There are 4 nested groupings, the coarsest first. Each group lies inside one group of the grouping before and may be the whole of it. The rows also spread widely along 11 directions, which tell nothing about the answers.
In the rows, 128 means zero.
Known rows, each followed by its group in each grouping:
[100 118 131 120 154 149 121  77 147 131 101 107 120 163 163  89 154 174
 145 143  45 103 160 134 105  95 127 130 107 145 125 162 117] => q974 muzip q762 q197
[125 204 142 120 147 104 105  88 132 158 135 140 125 126 160 209 105 136
 182 162 123 131 131 137 142  91 133 136  87 184 147 173 124] => q72 medu q806 q367
[101 178 145 123 145 117 134 130 159 111 154 130 145 131 148 162 175 169
 139 142 131 140 121  96 173 102 163 128 109 119 112 114  96] => q974 sir q837 q980
[134 162 133 139 121 132 125 100 172 126 117 142 109 115 126 189 128 107
  46 148 164  93 117 149 149 135 142 137 130 104 159 173 129] => q431 godo q57 q744
[103 189 126 133 116 125 102 121 168 145 153 119 124 130 118 131 131  75
  97 145 148  95 121  90 152 101 128 159  82 153 127 169 122] => q974 sir q837 q706
[149 148 129 127 129 125 111 114 133 131 106 160 115 126 136 196 116 143
 103 148 118 118 131 167 143 139 130 133 139 119 159 157 135] => q431 Fov q381 q641
[154 155 118 128 148 132  97 139 150 128 126 150 160 174 156 163 141 173
 214 126  97 148 137  94 116 111 155 161 103 152 123 108  97] => q545 Doros q938 q965
[144 129 118 102 121 101 122 148 104 106 136 148 119  93 143 194 122 199
  92 130  82 121 149 144 175 140 140 135 129 135 163 142 158] => q431 godo q670 q12
[145  97 103 138 176  97 124 165  82 100 134 115 127 158 116 122  85 120
  98 102  75  90 157 152 106 173 109 131 156  98 146 124 141] => q545 Doros q567 q241
[140 131 138 141 142 124 138 135  99  91 124 169 151 120 167 145 164 174
  95 110 105 145 115 146 127 126 148  89 138  98 132 100  91] => q974 muzip q213 q486
[121 165 129 126 156 130 145  75 210 132 120  85 104 136 144 189 141 136
 112 157 129  58 139 117 136 104 168 165  95 127 162 179 143] => q431 godo q688 q300
[147 112 130 120 105 129  89 158  88 128 102 180 126 164 128 131 113 169
 155 125  50 172 166 157 132 137 115 136 127 151 108 125 127] => q974 muzip q762 q215
[151 158 126 135  97 163  90 122 196 125 106 162 144 154 142 152 168 143
  94 121 154 133 116 111 133 126 151 156 121 106 125 146  89] => q545 fem q28 q512
[137 150 103 137 109 136  96 166 191 103 167 139 135 128 112 144 154 108
  44 120 147 111 108  73 170 136 148 168 105 135 126 144 102] => q545 fem q28 q118
[168 138 112 135 155 141 115 115 206 121 115 132 130 162 145 180 145 169
 163 145  95  97 132 104 126 121 174 176 121 124 154 124 126] => q431 godo q57 q76
[158  84 110 138 154 128 121 138  90 102 112 160 119 153 144 138 114 147
  86 109  75 123 140 166 103 164 128 122 147 118 140 127 110] => q545 Valir q27 q331
[118 156 134 120 155 114 108 139 151 126 131 106 134 180 128 131 121 161
 171 131  92 120 155 122 148 127 132 145 132 118 113 124 122] => q72 medu q225 q136
[133 181 131 124 151  91 122 164 124 114 169 147 154 126 141 182 139 161
 179 134 116 149 122  88 172 109 155 141 104 143 123  94 113] => q974 sir q803 q380
[121 147 132  99 144 101 138 125 130 109 120  80 125 131 156 147 124 196
 132 110  78  76 169 137 136 121 144 138 127 116 160 148 168] => q72 Bofas q657 q575
[114 155 144 106 115  93 159 134 119  97 137  99 110 110 158 199 132 164
  84 107 110 104 159 136 153 114 169 132  88 156 143 155 150] => q72 Bofas q657 q640
[109 197 145 112 104 128  90 135 174 145 129 128 134 157 123 164 132 141
 151 150 161 137 141 106 172 108 129 155 102 127 102 155 117] => q545 Noton q412 q161
[126 153 124 124 145  95 127 149 122 118 135 105 121 137 112 170  98 125
  97 125 127  93 153 141 141 146 125 144 125 108 145 157 152] => q545 Doros q309 q572
[135 152 115 108 124 120 105 166 171 104 153 126 153 131 141 132 173 209
 156 127  73 124 140  68 170 101 160 163 101 141 128 109 130] => q974 muzip q213 q724
[137 137 125 132 146 121 121 106 115 108 126 160 119 107 144 172 128 149
  52 140 127 113 115 167 138 148 125 107 150 101 159 160 117] => q545 Noton q92 q416
[107 162 130 132 155  87 121 157  99 130 166 106 128 155 136 144  86  90
 157 118  98 122 148 109 144 114 122 134  80 185 105 131 117] => q72 medu q806 q589
[ 98 197 149 127 124 145  88  91 148 171 116 143 152 153 157 120 130 115
 171 146 152 124 121 112 140  88 108 120 100 136 114 154  91] => q431 godo q688 q568
[144 116 109 134 122 148 116  97 174 132  94 112 100 151 132 133 117 116
  72 128  94  60 153 141 105 136 137 169 118 126 158 181 148] => q431 godo q670 q12
[144 134 121  97  76 138  88 170 146  95 118 148 166 121 161 113 177 235
  98  91 100 130 142 100 163 135 142 137 140  86 132 116 125] => q545 Noton q412 q161
[150 128 101 121 130 112  87 161 106 125 128 131 144 132 123  86 106 146
 120 106  68  83 149 121 125 147 102 149 151  99 160 132 161] => q974 sir q837 q980
[153 124 118 125 138 130 100 160 152 103 126 155 133 167 127 159 138 184
 137 133  94 145 139 125 150 150 145 150 148 106 118 110 111] => q545 Noton q412 q161
[145 173 157 131  99 114 139 158 152 109 116 148 129 153 135 216 151 153
 144 121 140 163 145 124 154 112 185 147  89 131 103 112 119] => q974 muzip q762 q197
[101 228 149 125 143  98  91 141 138 141 156 118 168 129 124 129 119 123
 142 131 181 114 108 115 181 118 104 105 150  74 129 129 114] => q72 medu q225 q136
[163 127 114 132  97  86 156 201 101  79 128  84 148 121 150 144 119 122
  55  33 121  59 165 105 101 151 164 148  92 100 155 121 166] => q545 Doros q309 q572
[104 127 106 147 183 135  99 126 141 118 172 150 131 157 121 116 132 107
 103 160  96 134 108 107 143 133 116 130 118 164 112 138  67] => q545 Doros q309 q572
[175 143 112 117 128 106 123 153 133 104 127 136 135 118 155 209 131 182
 125 106 104 114 146 119 135 133 162 158 110 130 163 135 147] => q545 fem q28 q118
[142 130 105 157 197 115 104 170 120 110 169 149 154 172 125 125 115 104
 152 123 107 136 107  98 132 144 121 128 139 125 111  88  72] => q545 fem q28 q118
[180 125 110 131 155  71 154 193  83  76 142 107 146 119 157 183 105 158
 119  71  99  84 148 121 115 154 160 131 125  95 163  93 158] => q545 Noton q412 q161
[ 99 110 119 156 212 155 126 106 193 127 143 109 118 223 127  99 139 105
 171 162  74 112 130  96 122 119 143 149 115 149  83 110  60] => q431 godo q688 q568
[100 147 134 113 155 120  97 109 103 170 116 117 120 174 139 117  81 126
 198 149  75 114 171 137 128 108  90 136 103 167 117 160 133] => q431 godo q688 q300
[149 111  85 136 158 121  93 172 108 100 153 126 172 138 142  64 125 139
 109  84  74  83 124  90 108 149 111 134 145 106 153 107 117] => q545 Doros q938 q965
[123 130 148 139  94 120 157 140 110 117  87  87 132 152 163 113 116  92
  73  55 137  69 171 138  91 130 141 121  95  97 123 138 138] => q431 godo q57 q744
[165 130 109 104 130 110 120 159 148  91 116 105 148 113 144 152 146 220
  90  90 100  75 153 125 144 154 145 148 165  48 179 131 169] => q545 fem q28 q118
[113 167 112 117 114 129  79 139 163 146 152 113 142 143 132  91 134 126
 160 135  79 102 143  62 146  83 122 171  67 188 121 155 133] => q974 muzip q762 q197

New rows, each followed by its group in each grouping:
[144 163 119 134 112 104 123 186 159 117 144  95 148 161 128 129 129 107
 153  86 117  88 152  63 128 115 164 182  79 131 119 107 143] => q974 sir q837 q980
[ 92 136 128 120 147 102 116 158  98 134 159 112 117 169 122 116 104 111
 165 133  67 134 168 102 148 111 117 150  78 191  88 129 122] => q974 sir q837 q706
[150 156 118  94  84 111 122 138 143 105 119 110 136  76 162 180 150 199
  54  93 124  78 153 119 152 126 149 152 109 105 184 176 175] => q545 fem q28 q118
[136 154 146 130  93 110 147 133 101 108 108 145 113 118 142 219 119 116
  48 105 164 130 147 170 128 142 151 127 102 124 139 166 130] => q545 Doros q938 q965
[136 170 119 143 140 102 101 161 122 136 148 125 135 158 109 159  86  66
 132 119 146 110 138 111 125 134 119 156 100 143 125 143 125] => q545 Doros q567 q241
[136 150 136 147 130 142 146 121 184  97 128 133 133 157 167 183 175 133
 104 118 149 128 118  99 121 110 191 141  82 136 108 123  74] => q545 Noton q412 q161
[143 125 106 139 168 109 106 170 123 100 172 169 130 141 109 153 129 142
 122 148  80 147 114 113 165 148 139 143 142 136 126  96 106] => q974 sir q837 q706
[129 148 115 153 130 126 112 153 176 126 146  93 132 187 132 101 117  64
 127  95 106  85 141  75 109 117 149 172  73 169 104 133 105] => q72 medu q806 q367
[133 169 140 128  81 114  94 171 119 140 111 125 127 170 107 128  82  82
 116  93 141 112 158 138 132 140 115 152 118 125 112 146 145] => q72 Bofas q657 q640
[157 138 109 168 204 133 112 110 180 123 140 141 115 195 119 162 112  92
 155 160  97 114 110 130 106 139 150 155 137 141 131 122  86] => q72 medu q225 q136
[110 202 137 129 163 102 100 135 158 128 171 141 139 133 117 179 123 133
 139 164 150 142 104 117 193 123 129 126 136 122 124 131 101] => q72 medu q806 q589
[122 128 118 133 142 112 149 117 121 122 116  74 108 153 144 144 100  85
  92 101 105  61 171 132  81 124 138 156  77 153 144 178 148] => q545 Doros q938 q965
[138 178 131 138 131  95 103 138  63 147 129 131 146 132 152 127  65  68
 144  93 127  93 133 140  98 119  99 114 106 152 149 147 136] => q72 Bofas q657 q640
[167 157 104 127 142 105 108 143 143 136 145 135 127 132 145 202 101 134
 179 137  89 105 140  92 135 109 157 180  75 193 156 136 147] => q431 godo q670 q12
[149 168 149 122 112 109 134 112 120 124  94 135 123 132 167 208 118 160
 128 111 124 124 153 169 121 123 154 128 112 126 149 155 139] => q72 medu q806 q589
[ 86 199 139 109 133  94 102 163 134 127 179 130 141 123 106 178 125 142
 126 155 157 149 130 100 209 119 120 135 106 141 108 144 115] => q545 Doros q309 q572
[134 172 127 106 139  84 116 172  92 115 129  93 185 119 156 116 119 189
 157  75 120  81 154 110 132 131 115 116 144  57 160 113 159] => q545 Doros q309 q572
[ 97 182 131 123 137  85 122 187 123 123 179  92 152 130 121 134 110 105
 134 110 145 101 136  73 187 115 127 134  95 129 110 110 129] => q431 godo q670 q12
[128 129 127 123 134 112 111 167 137 123 135 119 102 199 104 155  91 122
 165 130  70 136 172 125 143 135 141 174 102 183  93 129 131] => q72 Bofas q657 q640
[142 147 119 141 153 111 158 129 158  90 148 113 136 102 157 177 151 135
  63 110 139  70 109 108 142 129 175 126 117  98 169 126 123] => q431 godo q688 q300
[147 169 139 109  78 117 103 157 120 132 106 145 141 136 151 186 126 163
 136  99 136 145 161 125 144 120 139 151  94 136 124 147 136] => q545 fem q28 q118
[141  80 121 130 141 132 122 135  52 105 101 157 139 151 177 105 122 163
 104  82  58 138 157 165  90 148 109  96 136 126 125 125  98] => q545 fem q28 q118
[126 188 125 138 131 141  85  97 195 138 134 144 119 131 106 150 124  99
  68 164 162  92  97 138 155 133 124 147 150 107 158 180 121] => q72 Bofas q657 q575
[162 160 125 132  61 127  91 164 135 148  91 133 138 151 123 128  91  86
 103  80 147  83 155 125 116 140 121 164 109 106 143 151 160] => q431 godo q688 q300
[ 79 156 167 108 113 114 184 130 172  83 117  68 121 131 146 160 193 196
  64 110 136 102 166 127 170 106 180 122 105  73 108 135 134] => q974 muzip q213 q486
[149 143 142 136 101 116 138 152 121 107 113 156 122 143 139 189 137 136
 103 108 124 143 146 143 132 136 165 142 109 121 121 122 122] => q974 sir q837 q980
[165 150 114 120 101 116  77 142  92 154 107 162 138 118 143 143  78 128
 137 114  98 103 147 140 123 133  98 144 121 143 168 156 161] => q431 godo q57 q744
[ 90 190 128  97 120 110  87 167 185 136 158  90 140 153  90 133 130 159
 139 148 137 111 155  80 201 121 119 173 115 114 110 153 143] => q545 Doros q309 q572
[ 87 164 139 114 167 118 114  84 119 135 134 115 124 130 148 125 117 148
 124 153 102 103 133 153 143 112 105 104 138 132 143 169 119] => q72 Bofas q657 q640
[120 157 105 145 202 129 114 122 210 109 181 112 133 157 127 151 152 126
 139 172 119  99  97  68 155 114 156 158 113 139 124 125  84] => q545 Noton q412 q161
[112 133 127 114 127 124  91 120  84 148 104 132 126 142 132  81 100 143
 126 131  65 107 165 160 120 121  75 121 132 128 135 167 149] => q974 muzip q213 q486
[155 135 109 134 105 137  99 118 130 139  99 134 126 135 146 106 117 114
 104 111  82  78 149 129  87 114 119 155  98 147 159 172 151] => q974 muzip q213 q724
[129 180 147 155 161 106 144 120 134 129 119 117 126 152 124 171 112  83
 127 134 159 101 127 148 116 118 138 123 120  93 130 135 122] => q974 muzip q213 q486
[118 162 126 129 138 130  79 114 122 149 134 160 130 147 130 131 106 116
 132 153 122 132 124 133 141 123  96 129 120 146 121 161 103] => q545 Noton q92 q416
[108 134 129 130 137  97 124 160  76 121 149 130 118 141 118 126  98  99
 102 119  97 124 151 136 143 136 110 126 111 145 113 133 129] => q974 sir q837 q706
[135 140 122 131 149 117  97 169  91 110 159 180 170 137 154 116 149 170
 167 117  82 167 113  99 151 123 130 113 130 135 114  75  83] => q974 sir q837 q706
[122 163 117 127 151 147 109  98 181 118 149 142 163 112 184 135 187 184
 136 140 111 110  96  73 151  90 160 128 104 141 147 124  83] => q431 godo q670 q12
[174 149 130 105  87 115 137 137 160 101  91 115 132 119 169 205 152 214
 109  91 115  90 165 127 125 127 184 165 105  98 166 146 169] => q545 Noton q92 q416
[100 149 113 119 163  94 104 118  87 134 155  95 130 108 141  86  85 114
  88 121  81  63 140 138 135 129  78 109 131 136 163 177 149] => q72 medu q806 q367
[103 179 140 117 142  90 129 145 127 119 138  95 124 114  99 142 113 135
  80 138 144  82 144 149 174 135 107 119 154  59 148 154 167] => q974 muzip q213 q724
[115 144 107 157 211 118 111 120 132 132 174 129 125 163 126 137 103  62
 136 157 112 114 107 103 124 121 113 133 104 173 118 141  76] => q545 fem q28 q512
[112 174 150 131 128  89 132 183 103 103 151 109 158 148 139 133 125 131
 123  83 143 129 139 116 161 133 136 106 124  95 102  94 109] => q72 medu q225 q136
[146 126 106 132 131 109 119 185 139 102 160 126 122 152 121 170 119 117
 106 109 100 125 147  90 149 137 152 172  86 169 114 126 121] => q545 fem q28 q118
[103 204 140  89 113  97 108 110 131 148 132  95 135  87 148 153 127 175
 141 143 114  86 154 115 166  81 118 137  90 136 164 187 181] => q974 muzip q762 q197
[133 135 100 113 141 123  86 143 145 116 159 127 147 138 156 104 141 183
 147 121  45 112 138  83 147 113 134 153 105 175 139 129 118] => q72 medu q225 q136
[124 142 106  89  90 145  83 105 173 131 129 141 121  88 151 143 158 208
  77 150  77  98 141 106 178 109 133 164 105 163 168 188 152] => q431 godo q670 q12
[112 146 141 120  75 146 104 106 134 120  99 156 117 101 128 117 152 143
   4 128 133 113 130 170 152 135 112 110 145  87 145 187 133] => q974 muzip q762 q197
[103 173 146 127 149 124 118 117 148 148 116 103 138 180 142 118 131 134
 200 137 104 118 156 109 122  85 129 142  90 139 100 133 115] => q974 muzip q213 q486
[157 155 119 146 163 127 116 114 142 118 119 146 143 132 144 166 129 129
  98 124 148 101 108 144 116 143 130 122 156  75 162 140 109] => q545 fem q28 q118
[ 91 163 120 131 174 127  81 120 135 143 170 152 130 146 108 121 117 106
 116 177 134 139 102 118 174 127  92 121 133 142 111 151  81] => q545 Valir q27 q331
[149 140 115 134 101  98 123 197 106 103 149 127 144 133 132 127 119 111
 106  74 102 107 147  89 134 133 146 157  91 141 124 106 138] => q974 sir q803 q380
[126 138 125 126 173 102 124 145 103 126 144 125 123 165 136 166 102 134
 168 134  95 133 149 126 134 127 132 138 103 158 115 126 113] => q545 Valir q27 q331
[174 144  88 151 171  91 101 209 119 108 178 126 165 153 120 128  97  93
 154  91 114  93 112  68 125 146 138 158 117 126 139  80 119] => q545 Valir q27 q331
[178 145 101 137 148  98 123 182 172  95 164 139 126 139 111 205 134 146
 139 132  96 114 128  84 156 139 186 191 111 138 148 101 143] => q974 sir q837 q980
[117 122 121 132 158 146  97 115 135 129 126 138 143 180 160  90 139 151
 163 128  73 127 138 108 111 115 122 130 111 149 103 126  80] => q545 Noton q92 q416
[135  95 114 160 176 116 156 142 125  74 155 121 125 151 158 128 140 115
  64  95  75 103 122 124 110 146 164 116 117 142 125 108  83] => q72 medu q806 q367
[151 104 118 139 177 131 127  91 129 109 107 142 115 153 162 148 126 167
 110 132  57 108 137 174  98 146 139 121 154 123 156 144 112] => q72 medu q806 q367
[148 149 128 136 119 113 105 187  88 126 114 117 182 174 160  89 111 119
 176  49 122 113 155  98  95 128 115 126 113  98 109  93 112] => q545 fem q28 q118
[121 179 133 127 131 107  97 156 106 147 119  87 177 167 152  67  97 111
 185  75 132  75 154  94 103 114  96 126 113  88 120 121 133] => q545 Noton q92 q416
[124 138 124 126 166 117 127  94 102 115 129 136 134  99 165 132 138 167
 104 139  76 100 124 148 123 112 121  99 131 123 167 153 129] => q974 muzip q762 q197
[138 112 125 125 167 119 140 133 143  98 116 113 126 156 141 141 147 192
 145 129  55 108 156 135 126 129 154 138 137 104 136 115 135] => q974 muzip q762 q215
[105 138 139  93  92 101 122 143  87 115 121 107 118 117 151 132 118 180
  80  98  79 113 181 151 157 129 118 123 109 142 133 166 158] => q72 medu q225 q136
[113 145 112 120 130 106  68 179  92 147 142 111 144 166  99  54  68  97
 134 107 100  90 157 114 141 148  61 139 141 108 114 141 145] => q545 Noton q92 q416
[183 141 112 121 141 118 105 125 150 116 107 157 114 132 130 217 114 182
 124 150 106 114 139 159 133 151 146 160 151 105 173 152 154] => q545 Noton q412 q161
[160 121 106 156 153 114 120 163 119 104 139 145 124 160 110 163  98  83
  90 113 119 113 129 135 111 164 137 151 129 125 135 126 114] => q545 Doros q938 q965
[114 142 126 117  86 123  78 163 117 128 131 140 130 142 114  93 107 124
  68 106 104 124 149 136 163 148  95 135 135 126 117 155 129] => q72 medu q806 q589
[118 116 123 109 110 126 102 136 148 122 117 114  97 161 113 127 112 158
  84 129  64 111 177 151 152 147 121 161 128 142 123 172 150] => q72 medu q806 q367
[ 97 198 139 114 106 119  96 126 135 144 151 142 149 115 145 131 144 135
 135 138 136 133 124  91 169  91 121 136  88 154 119 149 112] => q974 sir q803 q380
[146 150 120 149 141 120 129 146 149 128 127 104 147 182 157 122 130  98
 191  93  95  94 148  74  83 100 165 170  67 157 115 107 114] => q974 sir q837 q980
[134 137  96 160 208 106 123 114 125 122 173 119 109 141 129 156  85  50
 106 156 107  77 108 114 107 128 121 140  99 175 149 157 108] => q545 Noton q412 q161
[136 188 150 137  82 130  96 144 119 150 104 164 156 143 146 152 117 104
 134 104 174 139 128 129 138 120 124 123 111 113 115 129 107] => q431 godo q670 q12
[ 96 116 130 119 139 124 145 126 128  98 137 107 123 136 156 111 165 164
  88 115  74 110 152 114 138 116 150 128 102 136 116 132 112] => q974 sir q837 q706
